The rows of a group lie close to one hidden flat surface of 14 dimensions, which may be shifted away from zero. Surfaces can cross.
In the rows, 128 means zero.
Some rows, each with its group after it:
[118 192  79 147 140 154 102 146  81 132 110  91 119 113 141 148 100 121
 167 113 122] => (0)
[140 126 163 104  88  99 164 102 157 105 110 151 136 132 124  95 120 140
 119 168 132] => (3)
[170  99 139 128 115 132 109 118 117 118 116 147 139 135 144 121 138 115
 113 144 105] => (2)
[111  95 136 149 114 132 130  94 124 138 120 146 146 114 141 111 116 119
 137 144 134] => (3)
[ 96 145 151 101 181 107 175 108 121  73 149 108 157  95 129 144 103 178
 118 110 126] => (0)
[130 114 144  64 151 145 105 202 120 113 109 131 148 131 138 141 104  88
 112 165 153] => (2)
[138 110  55 160  83 101 104 147 144 109 103 137 114 123  72 116 154 102
 153 139 152] => (3)
[122  99 102 108 148 131 112 151 136 135 132 130 137 125 116 145 113  86
 115 114 157] => (1)
[131 140 135 156  99  97 124 183 158 208 135 183 101 176 138 120 118 110
 135 147 146] => (2)
[ 89 102 142 136 151  98 135 140 112 176  94 125 142 131 153 126 122  93
 107 135 159] => (1)
[135 115  97  88 103 158 114 128 150 111 126 180 150 108 132 150 118 144
 149 146 155] => (1)
[111 100 110 151 136 109 112 120 137 110  87 163 162  96 149 142 150 177
 153 116 147] => (2)
[143 114 102 169 154 130 123 158 149 171  82  82 156 160 173 121 198  96
 140 102 129] => (3)
[123 170 147 119 108 102 102 209 107 173  66 115 119 156 161 145 134 136
 131 162 134] => (1)
[151 139 126 153 110  84 112 137 149 107 138 104 117 127  94 119  90 130
 156 151  93] => (0)
[130 157 101 171 117  88 138 147 106 108 154 126 130 135 112 115  96 109
 153 127 123] => (3)
[116 162 132  91 110 131 103 136  99 151 101 118 109 122 162 141 114 131
 131 150 119] => (0)
[138 115 137 133 118 178 142 117 145 137  98  84 158 132 117 165 160 170
 125  95 152] => (3)
[ 92 170 101 129 132 112 152 122 119 116 141 153  98 111 107 123 122 158
 136 121 144] => (0)
[113 150 103 131 137 162 124 134 145 146 133 157 106 121 115 132 103 127
 145 115 156] => (0)
[ 94  74 155 133 185 108 101 159 172 124 108 140 138 113 130 123 157 146
 126 148 131] => (0)
[116 119 114 167 137 127 108 156 134 126 149 132 117 131 106 135 143 137
 147 104 132] => (2)
[121 114 160 184 125 123 112 142 129 117  95 129 120 145 134  71 169 110
 141 141 129] => (1)
[120 120  56 137 124  83 139 162 159  85 152 191 148 108  91 146 135 159
 157 136 152] => (1)
[134 142 169  81 102  83 101 163 128 110 138 138 124 140 150 125 113 123
 126 138 118] => (2)
[149  98 146 108 144 142 159 159 162  63 127 124 172 138 118  97 154 116
 130 170 132] => (2)
[ 95 131 130 139 145 112  97 158  96  95 167 151  99 119 126 105 146 117
 137 125 115] => (1)
[127 113 122 133 153 157 140 106 121 118 127  92 150 107 108 160 108 147
 122 118 127] => (3)
[133 108 117 131  68 109  90 104 124 111 151 144  72 132  84  82 157  76
 120 125 123] => (1)
[112 119 161 112 146 147 114 140 151 111 158  92 133 126 114 132 118 121
 131  98 139] => (2)
[140 141 114 139  80 105 148 126 108 109 119 125 145 125 107 144 121 157
 136 146 130] => (3)
[100  81 138 144 134 115 146 111  96 132  85 138 165 118 165 121 172 132
 111 147 141] => (0)
[147  92 105  96 114 134  82 138 158 115 121 140 121 121 119 121 133  90
 135 148 129] => (3)
[ 92 117 156 142 152 130 114 132 169 131 107 100 120 117 105 126 124 145
 137 107 154] => (1)
[162 114  87 157  88 178  79 167  95 111 107 137 141 120 111 172 160 163
 162 149 119] => (1)
[ 99 140 130 156 101 135 151  83 164 157 106 118 111 129 100 105 116 128
 143  96 172] => (3)
[123 113  91 105 135 145 109 151 145 106 135 144 113 108  63 148 107 115
 120 116 168] => (0)
[119  74 143 145 158 124 124 148 177 150 113 140 146 136 126 133 161 147
 123 133 137] => (1)
[ 96 131 129 122  65  80 126 110 105 121 159 126 143 104 128 180 125 197
 149 123 117] => (1)
[103 119 122 144 144 136 134 103 124 140 110 167  86 115 103  78  98  83
 117 163 142] => (3)
[142 117 148  85 133 139 136 113 127 112 117 110 134 118 117 137 105 129
 103 150 118] => (3)
[190 151 142 115 114  87 110 121 160 130 104 124 123 153 155 116 134 124
 120 104 101] => (2)
[147  57 131 191 133 130 147 127 160 148 168 162 187 139 119 160 118 162
 142 133 127] => (1)
[116 132 137 143 157 130 136 118 122 129 137 118 119 130 132 111 123 113
 125 119 124] => (1)
[129 111 125 158 146 126 149  95 104 157 125 117 123 124 126 136 130 140
 110 156  97] => (3)
[154 168 133 124 110 150 159  80 167 163 147 105 112 146 129 134 124 159
 132 100 112] => (0)
[ 89 114 135 136 139 113 168 160 116 155  94 126 166 133 142 134 130 129
 125 173 159] => (2)
[101 172 138 145 165 119 130 120 116 164 125 107  87 130 143 119 118 136
 128 131 101] => (0)
[120 102 116 139 148 126 148 130 111 150 131 161 126 121 123 153 154 171
 104 155 116] => (0)
[178 155 142 141 131 127 151 134 136 109 157 123 131 158 131 101 120 111
 130 138  90] => (3)
[124 157 117 125 157 153 119 120 129 151 128 115  86 121 113 135 119 139
 123 129 104] => (0)
[127  95 186 102 127 133 147  75 126 150 131 102 142 120 130 138  86 131
  94 142 118] => (2)
[142 104 139 111 163 135 120 170 134 125 111 116 164 133 136 143  96  95
 117 124 151] => (2)
[137 146  67 153 137 111 143 139 183 121 109 156 120 127 108 105 144 141
 162 144 130] => (3)
[167 117  94 137 123 143 141 128 166 157 153 154 128 143 120 164 160 177
 131 133 100] => (1)
[124 187 133 136  78 128 117 143 154 151 162 115 128 150 158 150 137 170
 185  80 130] => (3)
[153 105 141 145 190 130 149 136 140 121 124 146 129 134 111 103 101 103
 100 159 117] => (2)
[115 102  94 168 135  77 109 123 119 107 159 101 120 110 100 132 141 128
 143 124  92] => (3)
[178 146 116 141 126 132 152 121 165 102 125 145 126 144 111  94 123 123
 136 137 117] => (2)
[142 164 103 134  65 118  89 122  76 135 116 117 105 116 124 141  79 118
 156 171  99] => (0)
[100  99 130 127 167 159 118 119 113  87 141 128 134 109 121 111 160 110
 116  89 154] => (0)
[146 198  72 138 133 103 175 111 101  83 101  93 129 118 117 113 132 134
 136 125 114] => (1)
[112 123 179  75  63 117 116 116 170 113 127 134 136 129 139 101 107 110
 143 125 168] => (2)
[132 121 132 117 119 182 129 132 131 103 145 146 142 126 111 111  92  98
 144 143 158] => (2)
[122 149 141 132 137 137  99 187 134 139 178 138 123 148 146 155 144 161
 155 113 112] => (2)
[ 79 117 151 146  90 106 112  87  93 136 175 123 106 116 111 105  80  75
 130  92 153] => (1)
[111 151 153 123 144 117 114 150 144 102 138 102 132 137 167 111 178 140
 148  88 117] => (0)
[109 126 163  79 114 136  96 138 136 120 118 127 147 119 165 131 102 112
 144 117 156] => (0)

New rows, each followed by its group:
[137  60 168 168 124 110 125 146 142  96 164 130 152 145 108  98 164 107
 128 144 114] => (2)
[ 68 136 120 188 183  64  90 176 100  94 128 107 109  96 114 116 120 141
 166 143 105] => (0)
[112 117  77  85  92  38 157 106 117 103 186 135 159 111 133 159 145 132
 115 101 123] => (1)
[108  87 182 124  97  68 136 159 149 115 118 116 176 150 139 103 113  83
 129 132 174] => (2)
[145 142  69 152 130 101 119 131 142 128 167 141  74 123  62 114  79  89
 137 151 106] => (3)
[ 78 167 132 160 149 107 124 125 127 146 133 121 106 113 143 123 119 160
 163 121 118] => (0)
[ 94 138 143 145 115 109 136 122 158 123 179 185  94 133 110  94 135 141
 141 108 145] => (0)
[155 150 148 149  84 152 156  95 127 100 122 100 125 144 105 100 147 136
 130 110 132] => (3)
[ 92 142 162 137 178 120 113 110 112 104 164  88  86 110 114 104 109 117
 124 108  92] => (0)
[133  93  81 110  62 130  79  92 116  96 108 101 127  95  93 132 131  90
 145 123 142] => (3)
[ 86 141 131 115 147  68 141 131 155 121  98  95 117 122 130 115 168 146
 120 111 136] => (1)
[177 138 126 137 133 108 168 137 137 123 140 117 162 155 143 130 121 124
 124 138 102] => (1)
[107 128 175 129 161 166 145  68 112 106 175 133 124 114 145  97 106 128
 125 105 110] => (0)
[137 128 123 132 134 108  92 131 143 123 135 130 119 120 108 142  74 115
 134  84 146] => (2)
[136 112  90 104 103 151 107 129 109  98 115 152 120 105 106 144 153 144
 127 151 133] => (0)
[134 138 158 113 159 175 133 127 176 157 148 120 141 138 147 139  93 127
 139 103 136] => (3)
[101 114 140 131 158 100 122 168 126 149 123 136 106 145 137 112 180 110
 101 116 142] => (0)
[142 145 175 128 112 103 102  66 157 168 117 109  99 141 162 110  99 111
 122  62 120] => (2)
[113 165  89 160 187 101 175 181  75 106 153 160 137 128 116 136 100 132
 121 135 137] => (0)
[117 100  78  76 121 103  48 190 148 103 133 112 141 102 124 170 128 104
 162 123 138] => (3)
[155 137 160 147 123  87 130 117 126 175 109 125 119 162 165 113 128 109
 105 121 102] => (2)
[ 97 120 131 132 142 104 116 143  96 106 133 140 126 102 115 144 109 147
 123 142 125] => (2)
[ 74 144 128 109 135 128 110 136 133 167 114 144 112 101 142 158  99 161
 145 135 147] => (0)
[ 96 134  81 145 131 162 107 142 126 172 128 137  77 111  68 179 128 172
 136 121 143] => (3)
[101 115 130 118 133 167 101 101 125 167 136 118 109 108 143 159 141 159
 134 121 108] => (3)
[134 107 132 182 130 121 150 147 136 146 105 117 156 153 130 121 164 133
 131 121 146] => (3)
[128 121 150 121  98 164 133 101 115  75 145 150 155 113 148 101 124 133
 154 148 126] => (2)
[108 117 154 154 103 129 119 136  70 142 111  84 147 139 149 145 163 128
 124 101 140] => (3)
[106 107 135 167 172 115 103 126 126 115 104 119  94 118 115  75 150  91
 127 149 110] => (0)
[154 115 154  86 103 118  92 115 129 100 105  90 109 134 124 107 156  96
 102 121 110] => (2)
[144 158 127 105 112 159  94 122 144  84 130 110 129 120 148 119 143 144
 169 113 109] => (0)
[165 119 119 127 134 186 131 123 113 112 179 150 147 134 132 151 142 146
 128 111 111] => (0)
[140 124 160 121 127 123 145  93 187 121 123 124 119 140 127  71 123 101
 129 128 130] => (3)
[132 118 131 111 101 122 128 130 114 109  96 141 149 134 149  99 145  87
 120 131 157] => (0)
[120 153 137 124 174  99 138 150 153  93 146 109 142 116 117 145 102 165
 140 105 120] => (2)
[132  92 137 105 134  94 110 183 121 162 143 132 141 140 129 181 121 130
 101 151 118] => (1)
[135 145 129 145  67  64 166  92 128 122 140 120 156 127 138 131 103 159
 150 145 109] => (3)
[114 112 128 153 128 146 152  74 146 138 111 168 122 121 146  81 155 133
 133 141 129] => (1)
[105 142 157 136 110 100 138 111 124 126 130  68  98 133  97 129 161 159
 113  99 113] => (3)
[160  97 163 139 106 135 119 121 139 135 149 121 159 157 170 121 152 117
 133 127 102] => (3)
[139 107 130 130 156 138 118 119 149 164  71 106 117 136 129 116 148 100
 102 118 140] => (2)
[ 88 103 172  89 137 127 107 174 113 116  98 147  90 118  87 127 153 143
  82 159 156] => (3)
[123 107 136 105  97 105 117 151 117 107  91 105 131 124  90 140 139 126
 106 140 155] => (3)
[163 151  95 183 153 177 130 168 157 143 138 130 129 160 127 127 165 137
 159 104 122] => (3)
[153 127 124 149  68 108 155 106 101 151 138 124 150 154 138 142 132 123
 121 115 131] => (0)
[149 114 161 126 102 115 135 104 141 136 125 134 154 138 132 121  74 100
 123 128 142] => (2)
[124 123  87 134  93  81 110 162 151 112 113 162 113 123 102 117 157 138
 149 161 135] => (3)
[141 147  96  52 144 129 130 121 190 114  81 122 101 102  97 129 124 143
 118 164 127] => (3)
[107 113 110 165 190 131 133 144 165 147  56  99 147 125 130  96 124  83
 138 120 175] => (0)
[133 156  95  74 150 116 129 138 107 100 129 117 110 112 124 138 133 123
 110 135 110] => (1)
[187 104 132 125 110 121 119 122 133 137 119 113 117 150 104 127 114  91
  96 139 107] => (2)
[138 118  86 141 152 130 142 132 135 118  95 140 133 125 114 110 148 104
 123 138 144] => (1)
[113 118 114 163 125 144 128 145 124 119 134 157 136 117 123 149 160 190
 152 136 129] => (3)
[ 76 123 130 123 107 105 104 103  74 131  99 154 108  86 152 131 147 172
 136 183 104] => (0)
[159 107  97  88 182 135 149 137 132  60  98 123 164 100 114 139 138 141
 108 159 113] => (1)
[154 167  65 155 134 106 126 190 155 141 147 102 154 149 130 172 117 133
 175  99 125] => (3)
[120 100 127 155 133 157 130 112 155 126 121 125 133 123 101 128 144 144
 139 114 146] => (3)
[103 148 121 130 202 175 148 117 150 156 126 131 109 121 136 125 142 148
 119 105 136] => (0)
[130 119 113 104 120 179 132  89 154 114 133 157 122 105 101 131 105 134
 129 122 152] => (0)
[ 92 110  77 160 153 152 111 129 128 124 103 138 130 100 115 124 144 128
 154 122 156] => (3)
